Each cloud of rows lies close to a flat space through zero, with a little noise off it, and is much wider in some directions of that space than in others. After each cloud: how many dimensions does that space have?

[[-30 -34  21  45   7 -12  18  14 -53 -37  12 -36 -17  -2  23 -12   2 -11]
 [ 50 -23   7   9 -47 -22   6  -1 -43 -54   1  45   3  21  57 -17 -21  -5]
 [ 17  -7  28  15 -77   8  24 -21 -32 -32   9  19  34   6  63  58  14 -23]
 [-27  -3  -3  32  -5  65  16  -2   4 -44 -18  11 -17 -15  -8  17  38  49]
 [ 37   0 -42  21   1   4 -35  11   2   2  -6  10 -32  -7 -44   5  21   7]
 [ 30 -49   6  12 -24 -28 -49   6 -19  22  31   3  15 -18  21   0  23  14]
 [-12  51   7 -31 -25 -43  -3  32  12   7  17 -10  -3  -9  47  13  -7  -2]
 [ 17 -20 -27  -4 -48   8  46 -12   5 -28  25  -5  37 -32  -6  23  45  10]
 [-48   5   6  13  10 -44 -19  22 -27  13  18 -31 -30  18  31 -22 -62  -6]
 [-23 -36  22  16  -8  19  29 -16  -6 -25   3  45  -2  -1  19   3  -3   1]
 [-85   9  41  -5 -17  20  77 -33 -79  -6 -23  -8 -13  -6 -62   9 -23 -59]
 [ -5  22  12  14  19 -55 -12  29 -54 -40 -25 -28 -37  36  12   0 -58 -59]
 [-33   3 -36  -7  29  16  -7   1  -4  37 -37  47 -45 -44 -40  -8  39  17]
 [ 50  23 -39  13 -11 -37 -44  25 -18  30   7 -38  44 -32  20  26  23  29]
 [-43  35  26  16 -10 -39   1   6 -53  33   7  20 -15  21  -1  17 -20 -32]
 [ 12 -35  37   5 -22 -19  -9   0 -72 -22  17 -23 -11 -11  48 -45 -58   4]
 [-48  -5 -19  29 -27  -6 -30  39 -29 -23 -12 -30 -45   3  25 -20 -12  18]
 [-33 -14  18   5  30  21  -2 -24 -15  -2 -10  21 -18 -19 -36  12 -12  25]
 [ 11  32   7 -40 -19  34  42 -22  35  30  14 -22  23 -23 -20  12 -22 -30]
 [-44   1  -2  -4 -23 -16  26 -23 -39  15   5 -39  14  15  32   7 -47 -32]
 [ 23   6  -9   9  15 -26 -14  41  -5 -27 -26  26  -4  -7 -15  -8 -48 -17]
 [  4  33  36 -14  40 -27 -10  15  -7 -23 -36 -18   7  24  21   3 -21 -30]
 [ 12 -13   4 -10 -32 -33 -28   1  -5  49  55 -38  53   0  16  -7  66  35]
 [ 21 -27  -7 -13  20 -34  42 -24 -13   9  31  17  14  -9 -46  -8  -6 -29]]
 | 16

[[ -8  14  21   2  29   4  20 -29   1   1  -9 -11  15 -16   2  -3  16  -4]
 [ -7  -4  -9 -37 -22  11 -15 -10   9 -17  10  24   6   7   6  -4   3  29]
 [ -9  12  10  30  32  16  14  -3  -9  37   9 -30 -26  -5  -9  -3  -5  -1]
 [  0 -12  -1 -27 -26   2 -23  -5 -25   6   2  -3  -4  -5 -29  -3  -4   3]
 [  7 -17   1 -13  -8 -15  -9  -2  -6  -9 -37  14  43  -1  22   6 -19  -2]
 [  5  -8  -6  -4 -10  11   3  11  -9  -8  -4  40 -11   4   3  20 -23   6]
 [ 18   4  35  32   8 -11  12 -16  -5   3  22  14  13  -7  27  18  14 -13]
 [  4  25   3   4 -17  -3   7  -9   1  -2 -47  22  13 -18  -5   7 -19   7]
 [-18 -33 -10 -17   7  -2  28  17 -42   2 -20   6  13  22 -58  23 -41 -19]
 [-41 -24  16 -21  49  14  42   3  -9  24   6 -26  23  21 -28  -2 -15  -9]
 [ 25   1   0 -20 -10 -14 -23 -28 -37  17 -32  25  15 -18  10  12  11  24]
 [  4  45  30   9  31 -36  21 -42 -25  59 -10 -16  16  -2   4  26  41 -12]
 [-31   8 -15 -35   1 -10  28  24  32   3 -10   5  35  24  19  -6  18  46]
 [  1  33 -30   3 -39  -1 -11   5  10  -6  -5  40 -37 -28  -8   1  30  19]
 [ -7  22   9 -11  -5  -8   4 -19   0   6 -15  30  17 -15  28  20  18   7]
 [ 16 -10   8  23  -2   3  -6  51  26  -3   5 -36 -16  -1  14 -25 -13  -7]
 [ -5  16  11 -38  17   3  24   3  -7  21 -35  27  -3  16 -12  27 -27  -1]
 [ 23 -24   6 -26  -2 -28   4 -17 -23 -32 -24   1  52  14 -11   7   0   2]
 [ 53  32  15  26 -40 -55 -10 -36 -28  22 -28  38  41 -16  17  21  33  30]
 [-13  42  37   9  27 -21  43   1 -12  79 -28  -1  22   2  14  29   4  13]
 [ -4  -7   2  10 -25  16 -16 -14   3 -17  29  15   1   2  13   3 -10  13]
 [ 19  11   1   0  13   4 -20 -18 -34  20 -18   1 -39 -19 -13  16  -3 -30]
 [ 23  32  25 -13 -40 -39 -11 -21   1  10   6   8  31  -8  17   5  53  26]
 [  8   2   8  19   9  23  -2   4   3 -36  -1  -9 -20 -10  23   8 -15  -9]]
 | 14

[[ 17   6   5   1 -10   4 -12  -3 -28   9  -8 -32   3 -38 -24  26   2 -22]
 [-14  -9  -2 -12  12 -13  20   2  49 -29  19  45   4  65  48 -46 -10  44]
 [  5   1 -15   3 -10   6 -12  -7  -7  22  -2 -11 -13 -12 -13  12   2 -13]
 [ 23  13   7   6  -8  20 -26   8 -65  31 -18 -56  -6 -71 -61  56  23 -50]
 [ 16   7   1   1  -5   0  -6   0 -39  15 -18 -29   5 -44 -31  32   3 -28]
 [ 17   0  41   3  -1 -16  13   2 -10 -18  -9  -5  25 -26   3   2   6   2]
 [ -4   5 -32   6 -14  22 -27  -5 -11  44  -5 -22 -33  -9 -29  23   2 -23]
 [-11  -1  -4   1   3   0   2   1   0   1   5   0   4   4  -1  -3   1  -2]
 [-18  -5 -35  -2   5   5  -3  -1  17   7  16  18 -24  36  10 -10 -20   6]
 [-12  -2 -37   2 -11  17 -20  -3  -4  25   6  -3 -28   8  -8   6  -2 -14]
 [ 18  10  16   0  -6   0   3   1 -26  -1 -12 -30  16 -33 -20  22   9 -23]
 [ 12   7  45   2  12 -16  34   2  10 -43   2  12  37   4  24 -17   8  23]
 [ -7  -8  -9  -2  -1  -7  -2  -3  22  -3   6  19  -5  24  12 -10  -6  14]
 [ -2  -2   4   1  -1  -2   4   2   1  -4   2   4  13   4  12  -5   2   5]
 [  6   8   5   1  -4  -4   5  -3 -12   1  -6   1   0 -10  -9   0   2  -4]
 [ 13   6  24  -1   0 -10   6  -6  -7 -13   2  -5  18 -21   1   7  13  -3]
 [ 20   7  21   1  -6  -1   5  -2 -21  -6 -11 -21  16 -37 -22  19  11 -15]
 [-16 -10 -19  -2   7   0  -1  -1  30   3   9  23  -7  33  20 -20  -1  19]
 [  2   1  19   4  -2   0   0   4  -3 -14  -3   1  18  -3   3   6  -4   7]
 [ -6   1 -10   4   2  -9   2  -5  10  -1   4  11  -3  15   6 -10   1   4]
 [  6  -2  31  -7  14 -23  34   2  22 -32   7  27  25  12  41 -29  -4  31]
 [-10  -9  -8   4   2  -8  10   5  20  -6  16  18  -3  30  21 -19  -8  17]
 [-17  -5 -27   2  -1   1  -2   1  26   1   7  13 -21  32  17 -17 -10  16]
 [ -5   4 -18   6  -6  14 -19   1 -16  20  -3 -20 -17 -12 -22  25   7 -18]]
 | 2

[[   7   13  -19  -18  -25   21  -27  -20   53   16  -24  -31    0  -17
    -5  -18  -22  -11]
 [   5   -5   52   12   33    5    4   53  -70   15  -20   19   38  -10
     3    6   26  -13]
 [   2   -8    3   29   24    4   20   54   19   10   24  -31   24   -6
   -31  -15   42  -40]
 [   0   39  -63   -6  -50   20  -45  -75   79  -32    4   -2  -36  -19
     8  -14  -44   11]
 [  -1  -23   26    3   20   -4   30    0  -53   11   -4   34    3   19
     9   14    0   25]
 [  -8    0  -28    9   -8   -3   19  -42   24  -19   27    9  -27   14
     1    6   -9   19]
 [  -7    2   20   20   14  -10   16    2  -15  -32   29    7   -8  -11
    -3   22   22   -3]
 [   8    5  -12   31   22   12   -7   39   27   17   21   15   23   11
   -25  -35   28  -35]
 [ -18   14  -45   21  -19   -4   29  -15   16  -44   36   -6   -7  -28
     1   12   13    2]
 [ -27  -19   40   -7   12  -37   56    6 -108  -42   -4    3    5  -21
    30   63   16   31]
 [  -9  -10  -43  -46  -39  -17    1  -24   10   10  -28  -34   -7   10
    18    3  -42   23]
 [ -13   31   -5    9  -18   -8   -6   -6   -9  -54   16   -7    0  -43
     6   21   11   -7]
 [  -4   26  -37   -4  -28    9  -24   -7   11   -8  -11   13    3  -20
    13  -13  -16    1]
 [ -16   11  -15   17   -2  -20   19  -24    2  -49   41   14  -27   -6
     6   24   13   11]
 [   9  -33   19  -31    5   -4   19    2   -7   44  -30  -25    2   27
    -1    2  -12    9]
 [  -9   14   12  -27  -17  -31  -18    2  -11  -42    2  -28  -15  -16
    16   27   -2    6]
 [  -3  -19   10   15   19  -20   39   55  -17    2   23  -27   22    0
   -20    4   37  -23]
 [   9   19  -18   -9  -21   19  -47  -52   54   -3    1   13  -35    4
     1  -12  -29    9]
 [ -27   26  -26   47  -13   21   34  -85   -8  -65   37   47  -32  -47
    12   34   -3   32]
 [  -7   -1  -38  -24  -37   -6    4  -38   29   -5  -10  -24  -23    8
    11   -2  -30   19]
 [  -2    9    5    0   -3   -2  -24  -40    2  -18   14   39  -34   10
    16   13  -16   25]
 [  -7  -10  -25  -10   -8  -14   19   21  -14    8   -9   -6   20   11
     5   -7   -2    5]
 [  -2   -8   -6   -1    6    7   -2  -32  -16   19  -13   49  -11   28
    15   -2  -25   33]
 [  -3    8  -23  -12  -13  -14  -15  -17   29  -13    7   -7  -23   11
     5   -2   -9    5]]
 | 7

[[ 20 -23  30  10  21  -7 -11   3  -9  36  26  -3  -3   3  -7  19  21  47]
 [ -3  24  -2  18 -34  31 -20  12  27 -13 -18  16   6  13  -5  15  -4   1]
 [-36  20   7 -21 -35  -5 -12  -9   6 -50   3 -17  15 -15  -1  14  -7 -14]
 [ 28 -16  -2 -15  41   8  21  -6 -10   0  22 -32 -12  -5  23  17  -3   7]
 [ -7 -36   5  14  36  19  33   0  14 -11  15 -43 -34  13 -16  26  11  -3]
 [-36 -35   1   4  11 -27  26   8  -6 -22   7  26  -8  41   2  19  21   7]
 [ 31 -21  -9  19  14  18  -6  12   3  -5  -8  17   2  12 -12 -11  -2 -16]
 [-29 -34  -1  -3   5  16 -15  -5 -14   4  -9  33  32  16 -36  -5   3 -18]
 [  1  23  -1 -26 -45  13 -12  24  22 -30   9  19  25  19 -27  20 -17 -17]
 [-15   2 -11   0  13  12  12 -21  -3  35  11 -30  20 -13  21  14  19  21]
 [-34  21  -4 -36 -38  11  -4  -2  27 -40  15 -26   9   4  19  -2 -22   7]
 [-44  13  -2   3  -7  12   4 -14   2   2   0 -21  -4 -12 -13 -16  -2 -13]
 [ 23 -41  -3  -1  30   8   1 -12   9 -26 -26 -30  -6 -13  23   5  -9  -3]
 [-20 -35  12  -8  25 -25 -14  -8  -9 -24  -5   8  -8  25  27   2   5 -11]
 [ -1  24  -9 -14  14  34 -16 -24 -22   1  14  -6   1   2   8  -3 -15 -34]
 [ 18 -13 -17 -13  -3 -38   0 -32  -5  23  18 -22  10  10  36   0  27  26]
 [-42  16   4  36  10  30  34  -1   5  14  -1 -16 -23 -16   5  -2   3  26]
 [-10  38   4  21 -45  59   1 -16  20   2   4 -13   8 -14 -36  13 -16   3]
 [ 16   0   6  26  11   4  11  10  -3  16  -6  14  18 -12   6  19   7   7]
 [-15  -4  17  -1  23   9  11 -10 -12  28  -3  -6 -28  -3  -2  -3 -10  14]
 [-14  12  -5 -14 -17  -9 -19   5 -10 -28 -10  15   1  -4   8   3   7  12]
 [ -1 -26  17  29  11 -15   7  29  -2 -23   8  37   5  17 -20 -12  -1 -26]
 [ 15  14 -30   7  18  18  -1  -6  -3  29  29 -11   9  23   3 -10  15 -40]
 [ 35  23  10  30  -7  18 -30 -37 -21  72  -7  22  23 -15  10   0   5  25]]
 | 15

[[  4   1   4  -9 -41   7 -29  10 -11  -3 -17 -22 -22  -6  -7  27  11   4]
 [-17  24   6 -40 -24  -4 -14  17 -13   3 -28  -2 -21  31  13  12  16  32]
 [  8  12  13 -23  13  17  -8  57   1 -12 -27  12   6   4  12  22  17  31]
 [  3   7   5 -14  -1  -3  -5  21   5   4  -9  -2   4   9  14  13   6  28]
 [ 26 -16 -13  18 -23 -17 -13  -6   6  14  22 -17  -3 -18  18  15 -13   1]
 [ -3  18  22 -27  14  11  -1  44  11   0 -26   5  16  17   8  20  20  55]
 [ -4  17  16 -31 -36   5 -29  27  -2   7 -31 -22 -11  17   4  38  22  51]
 [  9  -5 -11   8  12  -9  10   0   2   0  14  11   3  -5  15  -9 -10 -12]
 [ 13  15   2 -30  -4  -4 -12  51  -2  -2 -20  10  -8  11  37  22  11  36]
 [-15 -19  -2  48  47   0  40 -65  16   1  36   8  34 -12 -40 -49 -21 -43]
 [ 23 -10   6  12  -4   7 -11  23  16   4   2 -13  17 -21   2  29   3  24]
 [ -4   2   2   2  24   3  15   6   4  -3   1  14  13   3  -1 -11  -1   1]
 [ -4 -22  -8  42  21   5  21 -48   4  -7  30   1  14 -25 -36 -30 -19 -54]
 [-31  -7  14  19 -22  11  -4 -65   4  10   2 -36   5   2 -65  -7   1  -7]
 [-20  18  18 -16  50  21  23  22   2 -18 -18  33  20  17 -10 -18  14   8]
 [-26   2   4   2 -17  -2  -1 -44  -2  11   0 -20  -4  12 -29  -9  -1  -2]
 [ 15 -26 -28  38 -34 -27  -5 -56  -5  13  40 -22 -20 -26   2 -11 -29 -51]
 [  4 -20 -20  42  55 -13  43 -37  10  -4  43  29  25 -16   1 -52 -30 -54]
 [ -2  -2 -11  12  26 -14  23 -17   5   5  21  16  10   5  15 -29 -15 -15]
 [ 11 -32 -26  45 -22 -18  -3 -63  -4  11  42 -21 -10 -31 -12 -16 -28 -58]
 [ 20  14  16 -41 -79   7 -64  59  -8  10 -43 -44 -31   3  18  80  29  68]
 [-27  16   9 -13  49   8  34  -1   0 -12  -7  34  15  24  -7 -35   3  -5]
 [ -4  13  -2 -31 -43 -13 -24   8  -9  11 -15 -18 -27  21  19  19   7  26]
 [-35  17  18 -12  37  16  26  -9   7  -3 -13  14  21  25 -29 -25  10  14]]
 | 5
